The first 5 rows are patterns. Each new row is the sum of 2 different patterns, raised or lowered, with some noise. Before adding, each is slid sideways (what falls off one end comes back at the other) and multiplied by a number that may be negative. Names go in the order of the patterns.
Known rows, each followed by the names of its patterns:
[  7   7  10  18  21   0  -9  22  14 -44 -13   9  -2   2  11  -2  12   9
  -4  18  13 -38   9  -2  10  -4   5  22  18   3 -10 -12   4  12  11   1
  30  -6]  (4)
[ 17  18   4 -25 -18  -2 -16   4  -2   4 -24  23 -20  14  -1   1  -6  -1
  30 -14   3  -5  44 -10   5  19 -26 -18  12  -7   0  16 -10  -9 -16   7
   2  14]  (2)
[  9 -19   4 -26 -24 -13   3   5   1 -14 -13   2  25   3   1  17 -24  -6
  -9  11  -5   9  17   6  -9 -13  -8 -14  31  16  13  -6 -15  -5 -15  30
   2 -14]  (0)
[ 18  11 -15 -16   1  -8 -10  13  12   7  -8  11 -14  -5 -20  10   2   9
  -5  17 -11   1 -14   8   0   2  19   4 -19   1 -15 -11   9  12  10  -5
 -19  10]  (1)
[ -3  10 -23  -9  32  15 -16 -17  13   1 -19   2  -5  -3 -15   6   2  17
   9 -10 -23 -14  -1   3  32  -7 -16 -24 -13   2   0 -11  -8  -3  21 -26
   1  14]  (3)

New rows, each followed by the names of its patterns:
[-15 -43 -40 -41 -55   1  -6 -29 -57 -33 -25 -31 -35 -12  -7 -32 -26 -64
 -38 -50  -9 -10  -5 -23 -60 -40 -10 -54   1 -33   8 -13 -17 -33 -52 -32
   2 -16]  (0) (1)
[ -5  36  32  -3  -8  16  27   1   8  37  21  22  12  32   1  10 -10  14
  24  36  22  26   4  -9  10  32  31  25  25  17  12  20   7  -9  41  21
  10  12]  (1) (3)
[27 35 -4 28 78 43 45 24 35 38 22 22 16 59 45 20 25 18 50 16 16 16 37 37
  9 15 48 39 19 26 81 40 25 23 27 31 52 35]  (4) (3)
[ 18 -53  12   4   2  26  18  36  15  13 -10 -21   4  28  31  15  50 -27
   0   2  22  41  32  21 -33  27  32 -45  12  13  27  31  30   1  12  14
  15  36]  (4) (0)
[ 13  -3  10 -11 -18 -11 -17  19 -22  -3 -44   1  -8 -59 -32 -41  -8 -21
  -6 -65   1 -17 -44  21   9 -70  -7 -23 -27 -15  -7  14  -9 -22 -44 -49
 -35 -13]  (4) (2)
[ 31  10 -21 -16 -19 -12   9 -25 -28 -13  -6  -4  17  -7   2 -26 -15 -17
 -16 -28   3   2  18 -19 -16 -23  -5 -41   5 -14   0 -21 -19 -24 -24  -5
  -7 -19]  (4) (1)
[ 15  29  21  15   5  -9  -6   2 -27  23   0  -5 -15  12   4  19 -22 -10
   9  13  14 -11  17  -3  39  -5  16  12 -20 -24   2   3  19  23  -6  -8
 -34  13]  (2) (3)
[  2   1  -7  29  19   7  12  -1 -12  14  -1  -6  36   9  18   4  -5  28
  38  15 -18   8  13 -41 -15  23  13  11   7  10   1   6 -19  28  16 -20
   6  17]  (4) (1)
[ 16   2  13  12 -19  18   4  19  12   8   5  -7  39  13  16  -7   6   6
  -6  38  21  12  29  17  -5  12  13  15  27  21  12  -2  -9   8  21  44
  15  14]  (2) (0)
[ -2 -19 -13 -23  -5 -17  -8 -12  -5  26 -21 -18   6 -18  -4 -15  -2  28
   5 -30 -11  19   5 -30 -16  -9 -12 -25   9   4  11  -4  -6 -35 -20 -22
   5  21]  (1) (3)
[54 46 37  1 28 36 40 50 27 19  5 55 22 79 30 22  8 23 62 26 27 25 72 47
 17 53 29 20 56  9 29 80 42 16 10 54 40 32]  (2) (3)
[ 14  24 -22  35   3   1  24  35   7  22  30   6   9  21  16   1  19  12
   9  -3  -3  43  43  25  17   2  18   6  26   7  39  10   9  22   8  10
 -23  34]  (2) (1)
[ 31  31  26 -19  11  19  39  36  19  13  51  14  21  -2  46  29  17  17
  -5  53  33 -57 -13  36  28   2  21  29  20  25  11  45  20 -22   4   1
  32  31]  (4) (3)
[  7  19  -3   9   5  10  17  -4   4  -3   5   9  22  -7 -17 -11   4 -13
  20  19  11 -21   5 -16 -23   2  15  20   3  -1 -17   1  -3  -5   1   5
   7 -29]  (0) (1)
[-14 -22 -21 -27 -22   7 -47 -22  28 -22  -2 -40 -16   9 -17 -42 -29   5
  -3 -30 -21 -27 -16 -49  -3 -18  -7 -12 -35 -51 -22  -7 -29   1  18 -16
 -39 -21]  (4) (3)
[ -6  -8  -9 -17 -34 -14  -6  38  25 -10  -7 -20  -1  -6  51 -32   2 -40
 -14  -1   3 -11 -40   8  15 -21 -46  21  -8 -12   1   5  16  20 -18 -35
  21   8]  (2) (3)
[ -4   8  18  12   5   5  -5 -29  19  25  28   8  10  -6   9  -4  12 -12
  31   0   3   0  -6  13  18 -23  -5  29  23 -21   4  10  -5  13  15  24
  -5  -9]  (1) (3)
[-19  17  18  31 -19 -17 -15  13  18   3  -7  -8  -5  -1  -8   7  14  29
  -7  -2  10   8 -14  10  26  -6 -21   0  10 -22  20 -11  -1  -1  22   2
 -16 -10]  (0) (3)
[-19  14   6   0 -16   1  -2  -3 -17 -10  15  17 -18  20  -7  -2 -10   9
 -34  19  -3 -13  -8  42  13 -29  14  -2  -4 -32   2  -7 -11  10   8  21
   1   5]  (4) (2)
[ 25   2   8  -6   6 -22  -6   7  18  12  -2   4   9  19  23   4  12  22
 -17  14  10  25   1  26  17  12 -10   4   2   2  37  37  15   5 -12  11
  -4  40]  (0) (1)
[-15  35  19  22  27   9  13   9   2  -3  32 -23  14  33   2  11   6  16
 -18   2  -6  11 -16  29   4 -16  23  24 -26  21   5 -11   9   1   3   3
  17 -21]  (4) (2)
[-29  17 -12  20  32   9 -24 -11 -20  -4  15   2 -21 -12 -26 -16  32   9
 -12 -33  -2 -24 -32   0  13  11  -7  16 -48 -28 -37   8   8   6   4 -22
 -20   6]  (0) (1)
[  9  -9   0 -10  -2   7  -9 -10 -25 -30  19  -8 -39 -13  -2  -1 -33  -6
   8  -4   5   5   7 -30 -24 -27 -30   1  13   5 -22   3 -52   5   4  12
  -1 -11]  (2) (3)
[ -5   3 -18   7   5  -6  -5  48  31   3  -3   8 -13   1   4   9  19 -10
 -17  48  12  19 -13   1   4 -15 -13  14  24  22  -1   2 -11   3 -31  18
   1   8]  (4) (1)
[ -7 -13   9  -1   8  -5 -21  -9  12 -21  13   3 -10 -15 -20 -12  13   0
 -27 -16  39  21  -7   5   3 -15  -8 -13  -2  -5  -1  -4  37 -12  -1 -14
   4 -15]  (4) (1)
[-12  -7  50 -17  -1 -25 -14 -25 -28   5  13   8  24  -9 -13 -17  19 -54
  22 -22  -9 -13 -16 -22 -31  22 -27 -12   0  20 -16 -19  21   2 -11  -7
 -11 -13]  (4) (2)
